The same things were measured in two ways. Each way mixes the same 11 hidden numbers, adds some noise and spreads widely along 7 directions of its own, which tell nothing about the thing.
In the rows, zero is written as 128.
Some things both ways: the first way, then the second way.
[103 118 118 116 127 103 114 136 130 139 137 125 165 170 100  91 157  87
 142 105 143 121  85 115 183 143  82]
[145 142 178 175  98 169 131 120 121  86 143  39 116 163 151 124 152 144
 173 105]

[122 121 106  79  80 143 127 167 135 111  77  73  64 128 119 152 137 182
 150 156 146 141 183 121  96 132 149]
[113 134 114 131 128 146 126 142  70 151 122  89 119 122 204 120 156 130
 108 145]

[ 90  86 162 123 101 124 128  93 146 163 117 107  74 177 143 183 129 176
 139 142 137  95 109 102 160  95 137]
[108 150 173 146 129 151 118 128 140  98 139 113 146 156 139 119 173  93
 149 147]

[126 142 139 132 148 151  98 158 134 124  90  62  89 166 136 118 141 124
 178 120 144 105  68  60 151 141 113]
[158 141 112 116  87  98 163 164 157 110 168 165 172 143 130  96 110 124
 169 169]

[106 154 131 130 134 173 140 143 129 161 152 169 139 101  93 114 110 123
 127 144 117 154 133 183 137 136  93]
[120 106 141 130 142 118  68 138  68 127  68 128 126  93 100 150 136  94
  71  86]

[110 152 107 141 132 128 128 158 119 113 122  95 167 140 125  83 178  85
 132 123 140 106 140 146 158 135 100]
[124 127 114 130 101 121 115 160 136 112 132  99  95 147 147 151 106  97
  64 101]

[149 162 109 104  57  98 153 160  81 103 123 128 115 162 147 120 163 126
  92 136 128 138 187 162  91  99 154]
[164 112 105  97  92 109 168 137 202 133 131 129 170 156 104  82 103 159
 120 124]

[137 138 173 120 142 140 115 116 112 146 112 137  72 156 124 151  95 118
 159 111 108 146  56  94 149 139  99]
[126 158 155 153 123 165 137 139 133 118 131  39 118 160 137 138 125 123
 184 109]

[116 134  99 150 166 197  90 167 154 178 133  81 119  75 126 123  93 131
 124 171 143 162 157 181 105 158 124]
[160 118 116 131 135 125 114 123 115 106 132 168 151 106 104  74 130 180
 180 146]

[122 156 132 122 156 179 118 137 158 148 119 116 109 128  94 126 127 116
 157 116 127 127  60 123 158 160  97]
[119 123 170 136 119 159  93  57 124 157 136  67 117  85  65  87 198 146
 155 127]

[ 91  95 151  89  57  83 150 124 121 170 109 122  76 201  87 142 163 142
 145 112 132 143 129 106 166  91 107]
[104 114 102 125 130 174 118 126 135 174 168  71 102 138 121 108 124 118
  45 102]

[130 103 140 141 154  87 117 129  88 123 107  97 141 150 149 111 127  86
 124  47 109 100 127  78 142 164  77]
[147 143 156 117 140 119 138  94 145  89 101 185 159 137 128  89 161 164
 178 133]

[130 127 183 156 147 161  62 135  64 177 103 116  82 131 140 146  73 156
 169 153 156 143 136  70  68  90  97]
[131 142 118 153  64 151 115 159  64 110 161 109 156 137  91 145 124 125
 178 158]

[114 121 131 112 125 118 106 121 119 162 157 189 127 112  80 132 114 135
 124 146 122 175 134 182 102 123 117]
[138 170 119 129 109 153 137 168  94 107 130  73 116 154 202 137 111 126
 159 138]

[176 157 137 125 143 122  93 128  98 148 102 127  90 153  99 127 125  73
 142  75  87 145 112 102 101 161  89]
[112 132 102 104 110 166  73 126  81 138 153  75 123 123 136 107 159 156
 123 156]

[ 90 124 148 126 153 155 126 149 160 145 143 118 107 110 105 135 118 140
 156 152 120 144 120 136 121 115 118]
[127 142  92 104 113 139 128 128 142 112 188  58  93 100 165 106 144 142
 111 160]

[162 144 119 145 159 169  98 164 140 138 108  87  69 106 120 133 118 150
 143 119  99 134 121 125  70 163 125]
[ 89 149  79 125 108 129 106 161  69 145 139 164 193 147 109 165 119 104
 129 159]

[ 89 110 146 108  93 176 141 133 129 169  75  80  53 126 126 181 100 197
 153 140 159 130 143 105 145 120 116]
[126 135 181 141 154 142 148  75 204 153  88 114 117 138 103  88 153 123
 130  89]

[116  86 171 154 147 141  82 114  89 148 102  80 120 160 173 140  71 154
 135 168 182  99  89  66 100 113 111]
[102 121 109 134 121 149 107 150 117 146 188 115 138 150 142 118 131  89
  52 116]

[ 95 126 148 134 153 111  91 132  93 133 108 118 144 138 105 133 110 108
 178 122 157 131  90  80 151 116  62]
[142 172 126 116 127  94 115 143 127 129 111 172 128 132 169 146  90  85
  89 102]

[ 87 128  95 140 143 129 106 161 123 149 123  92 147  95 113 104 152 113
 123 146 163 150 179 183 131 130 131]
[141 148 136 164 107 170 132 136 116 100 148  76 110 148 134 121 119 163
 176 130]

[117 128 135 131 142 111  91 156 123 160 123 122 103 141  62  92 180  96
 184  87 101 159 129 126 146 139  66]
[153 166 101 127  99 134 150 180 126  77 161 161 124 160 186 112  92 117
 149 165]

[116 113 147 137 124 138 112 124  88 161 118 124 122 122 129 141  89 142
 115 153 151 142 151 141  87 112 107]
[120 126 142 171  90 169 125 123  66 134 140  53 109 121 101 142 154 154
 190 139]

[ 94 135 119 120 115 117 143 140 165 163 141 130 107 159  88 102 211 115
 133  75 107 116 115 154 199 140 129]
[159 148 162 123 123 124 166 128 200  84  86 178 165 170  97 100 123 112
 185 132]

[116 116 139 136 101  97 131 118  72 148 103 124 139 155 109 155  93 115
 126 130 132 125 150 105 108 100  60]
[128 134 143 138  92 108 139  85 127 188  85 109  94  92  61 150 137 121
 181 111]

[137 130 180 133 167 176  98 109 101 109  94  95 101 130 172 160  71 143
 154 146 155 100  70  69 101 132 108]
[120 139 140 115 141  99 105 158 109 107 132 167 170 142 176 143 151  79
  80 137]

[118 133 123 138 126 173  84 129 151 147 151 109 116 131 160 167  99 168
 132 212 164 117 126 141 103  93 162]
[156 164 159 132 109 111 114 118 109 113  61 143 130 116 148 132 138  99
 189 135]

[154 154 164 142 132 166 102 140  80 126 123 122 104 122 153 133 107 135
 149 143 125 135 149 117  72 108  95]
[140 128 150 141 106 110 123 137 135  91 124 169 182 156  97 148 135  98
 130 122]

[116 108 140 104  91  80 135 132 126 144  96  94  70 187  92 151 165 125
 167  71 102 132 107  82 170 124  78]
[111 166 117 128 127 138 157  92 164 185 118 128 112 143  98 141 106 114
 143 101]

[ 96 109 134 118 106 114 131 106 124 194 161 162 151 153  98 137 108 107
 100 122 136 145 120 154 154 113  93]
[135  99 133 113 163 135  45 116  90 116  98 162 156 109 117  97 149 142
  43  98]

[146 132 151 126 150 125 152 129 125 136 123 125 114 143  81  76 189  90
 121  25  94 129  43 144 141 187  66]
[ 99 155 119 176  97 187 190 159 147 119 149  74 128 218 137 182 106 120
 145 128]

Other things, the second way, with their names:
j393: [177 134 178 120 157  98 162 114 176  82 114 176 181 127 148  56 162 156
 196 141]
j753: [116 160  88 117 103 138 143  97 133 166 205 116 117 118  81 111 123 142
 194 139]
j723: [100 138  85 121 106 168  43 145  32 156 152  60 118 107 144 122 125 139
  79 127]
j30: [120 118 103 133  92 137 105 139 102 110 189  99 167 131 102 126 141 160
 120 148]
j506: [114 164 127 142 140 117 136 160 130 120 122 146 137 142 152 120  97 135
 153 131]
j519: [137 100 170 175 149 185  96 111 144  81 141 104 108 131 110  94 161 130
  89 114]
j184: [161 149 116 120 113  76 149 141 118 125 106 189 147 123 141 141  99 108
 165 123]
j986: [120 131 154 159 144 164 102 118 145 106 132  97 130 147 150 101 145 132
  84 112]
j285: [137 163 196 152 111 150 123 110 163 128 100  55  58 118 146 101 138 101
 142 109]
j575: [141 128  82  96 115 114 116 165 118 127 132 150 129 110 180  86 110 126
  67 154]
j482: [173 140 120 113 119 120 162 118 178 130 114 181 164 137 117  74 102 141
 143 130]
j831: [171 144 122 135  84 112 168 144 135 116 121 174 147 122 103  88 102 142
 214 163]
j878: [137 129 175 139 143 138 156  91 198 110 172 165 190 184 111  97 170 131
 136 119]
j733: [147 144 166 110 154 130 108  91 177 156  84 131 140 121 108  82 133 119
 111  96]
j389: [144 149 126 163  98 162 136 129 114  94 109 104  97 129 143 139 120 113
 144 137]
j377: [139 138 179 169 109 148 163 129 168 125 107 115 150 152  56 118 122 115
 198 124]
j376: [145 150  93  80 104  97 151 156 177 166 131 150 123 144 140  91  81 118
 118 129]
j444: [120 147 104 132  93 130 134 116  72 135 149  90 101  88 134 127 152 146
 187 155]
j879: [160 133 144 118 179 100 119 155 131 109  35 200 171 149 137 129  83  92
 105  66]
j257: [171 129 163 106 140  90 100 124  83  93  90 170 180 120 111 137 152 156
 198 117]
j150: [110 119 155 142 145 143  71 139  71 117  87 180 174 120 116 122 166  78
  86 137]
j209: [ 87 114 149 138 126 161  50 133 132 141 126 110 173 140  97  98 162 101
  43 138]
j491: [104 130  56 111  98 157 100 141  72 186 169  56  99 103 102 130  92 134
  81 107]
j823: [124 130 111 124 100 151 132 130  86 147 140  71  72  84 152  97 153 141
 139 159]
j166: [148 126 103  95 132  78  94 152  94 106  90 219 173 113 138 140 115 114
  81 129]
j721: [155 131 102 119 107 134 180 130 132 142 115  71  69  97 155 120 128 162
 177 153]
j36: [129 122 122 137 124 152 110 151  79 128  93 120 134 127 125 136 129 141
 123 136]
j867: [113 120 113 106 158 141  73 114 127 123  90 161 119 109 125  86 133 127
  45 109]
j363: [141 139 125 133 124 110 161 132 141 130  84 209 159 147 114 119 109 127
 160 132]
j963: [138 151 122 136  74 154 136 112 111 147 191  33  71  87 149  60 141 179
 179 154]
j620: [135 160 117 123  66 137 164 128 134 150 205  40  99 108 158 108 145 133
 167 176]
j175: [103 143 130 129 120 182  58 144  64 140 105 120 165 146 126  99 138  84
  89 125]
j233: [100 135 146 157 120 138  80 141 128 105 162 157 169 168 101 143 124  92
  58 104]
j26: [138 166 170 155 121 105 132 135 104 100  46 176 162 132 156 131 135  93
 187 137]
j948: [140 146 143 150 153 185 149  94 158 128  85  65 102 133 105 126 126 155
 170 107]
j19: [175 139 117 103 114  71 206 147 163 117 155 171 107 125 178  96 110 111
 172 126]
j492: [111 147 143 171 120 174 118 127 106 126 135  52 106 154 140 149 129 137
 134 103]
j608: [128 122 110 128  96 143 125 145 110 113 184 135 194 158  79 122 142 153
 176 162]
j228: [117 128  75  89 113 121  80 130  62 141 160 104  71  81 178 100 138 145
  74 126]
j200: [155 115 131 123 172 139 110 130 137 141   7 191 137 112  75 104  87 105
  92  81]
j803: [147 144  90 118 127 133 143 148 135 134 163  88  89 128 202  95 103 174
 124 137]
j25: [164 163 149  90 132  77 188 119 176 123  72 193 135 114 122 123 134  86
 215 147]
j206: [113 174 166 171  89 159 121 131  82 120  89 124 151 153 124 148 140  88
 182 139]
j551: [104 166 148 117 136 155 140 118 129 165 130  40  87 141 149 132 149 122
 177 116]
j3: [139 108 157 136 136 163 114  88 142 127 137  95 127 139  60 119 160 147
 155 101]
j617: [166 146 166 137 139 142 175  99 242 134 115 132 144 160  78  69 101 150
 168 101]
j304: [113 133 151 124 138 126  93 141 176 100 144 174 194 186 131  99 133  94
  48 109]
j271: [129 151 118 104 116 126 139 168  78 124 123  96  79 138 244 110 133  88
 125 119]
j334: [124 167 132 105 112  92 147 111 183 155 189 189 196 166 124  90 118 106
 110 111]

Some of these things the first way, each followed by its name:
[ 91 111 144 133 155  93 129 127 135 105 125 112 132 150 140 119 156 109
 133 109 120  87 118 109 154 125 144]
j25
[126 166 135 138 153 142 134 138 108 125 114 108 119 128 133 109 148  95
 122 101 145 139  56 155 160 151 117]
j617
[121 128 116 108 138 120 123 132 116 119 102 110 138 116  87 103 166  96
 134  84 133 134 132 148 128 166  84]
j878
[103 135  88 110  87 102 162 150 164 104 141  89 131 162 133 117 207 117
 108 136 135 118 120 188 183 124 151]
j986
[119 146 106 109 138 155 118 118 140  97 103 112  98  96 156 155 138 142
 113 158 149 122 147 186 133 155 192]
j551
[126 131 103 136 161 148 110 171 173  99 141  77 134 126 142  96 157 118
 145 136 116 109 108 135 138 162 128]
j444
[ 87 108 133 125 122 157 116 150 119 159 102 106 101 102 110 137 111 175
 142 166 158 141 181 141  99 114 126]
j823
[ 89 112  89 129 102  60 126 160 120 148 164 158 167 141  88  92 163 112
  99 149 125 154 184 195 126 107 140]
j491
[123 158 123  97  96 109 128 153 106  85 115 144 108 119  87 135 161 140
 159 175 129 162 162 171  86  95 125]
j620
[108 113 169 112 100 168 105 134 132 186 129 107  60 157 134 166 101 193
 155 155 166 147  90  91 120  87 130]
j482
[111  96 137 131  93 112 116 154 109 146  96  92  72 160 136 170  96 188
 162 141 121 120 160  66 118 101 103]
j26
[132 128 126 140 141 154 101 118 134 147 145 111 124 127 161 133 130 132
  93 153 152 117 127 168 100 128 167]
j608
[121 138 115 126 127 116 129 160 129 139 128 125 131 145  84  98 150 111
 136 113 116 137 108 136 132 142  97]
j575
[ 89 114 133 115 164 142 121 160 126 139  77  89 106 112 101 121  93 127
 169  94 135 133 115  75 158 173  88]
j393
[144 135 131 146 133  89 102 137  68  99 116 125 148 154 140 114 116  98
 137 137 133 134  99 121 119 129  82]
j963
[118 124 143 147 140 166 125 131 105 135  89  86  71  97 166 181  73 175
 138 148 137 140 120 135 126 137 114]
j506
[121 129 133  95  87 186  98 148 126  95 129 107  87 104 176 150 131 190
 162 235 160 154 216 177  90  93 156]
j19
[ 83 131 123 129 154 125 138 179 130 152 107  88  98  93 102 108 144 117
 131 103 128 160 174 150 123 133 144]
j948
[101 102 184  80  64 112 158 122 124 159 108 110  45 192 117 176 124 152
 157 123 121 146 132  77 139  73 110]
j721
[109 115 169 126 106  91 126  91  72 156 117 153 111 170 135 180  74 131
 117 136 148 135  91 102 130  84 110]
j733
[ 81 135 104 135 110  94 163 144 111 155 130 160 145 115  65 100 176 117
 101 118 123 149 160 219 151 126 115]
j377
[133 175 105 165 182 129 141 182 117 144 151 139 162 103  97  38 162  57
  92  78  94 153 104 200 133 183 113]
j200
[ 85  95 132 107  91 179 131 132 173 209 117  94  63 133  94 165 130 201
 146 127 150 136 123 130 156 127 111]
j363
[106 114 145 139 151  78 111 161  72 129  88  93 125 163 150 104  97  88
 145  87 128 123 135  48 151 137 104]
j879
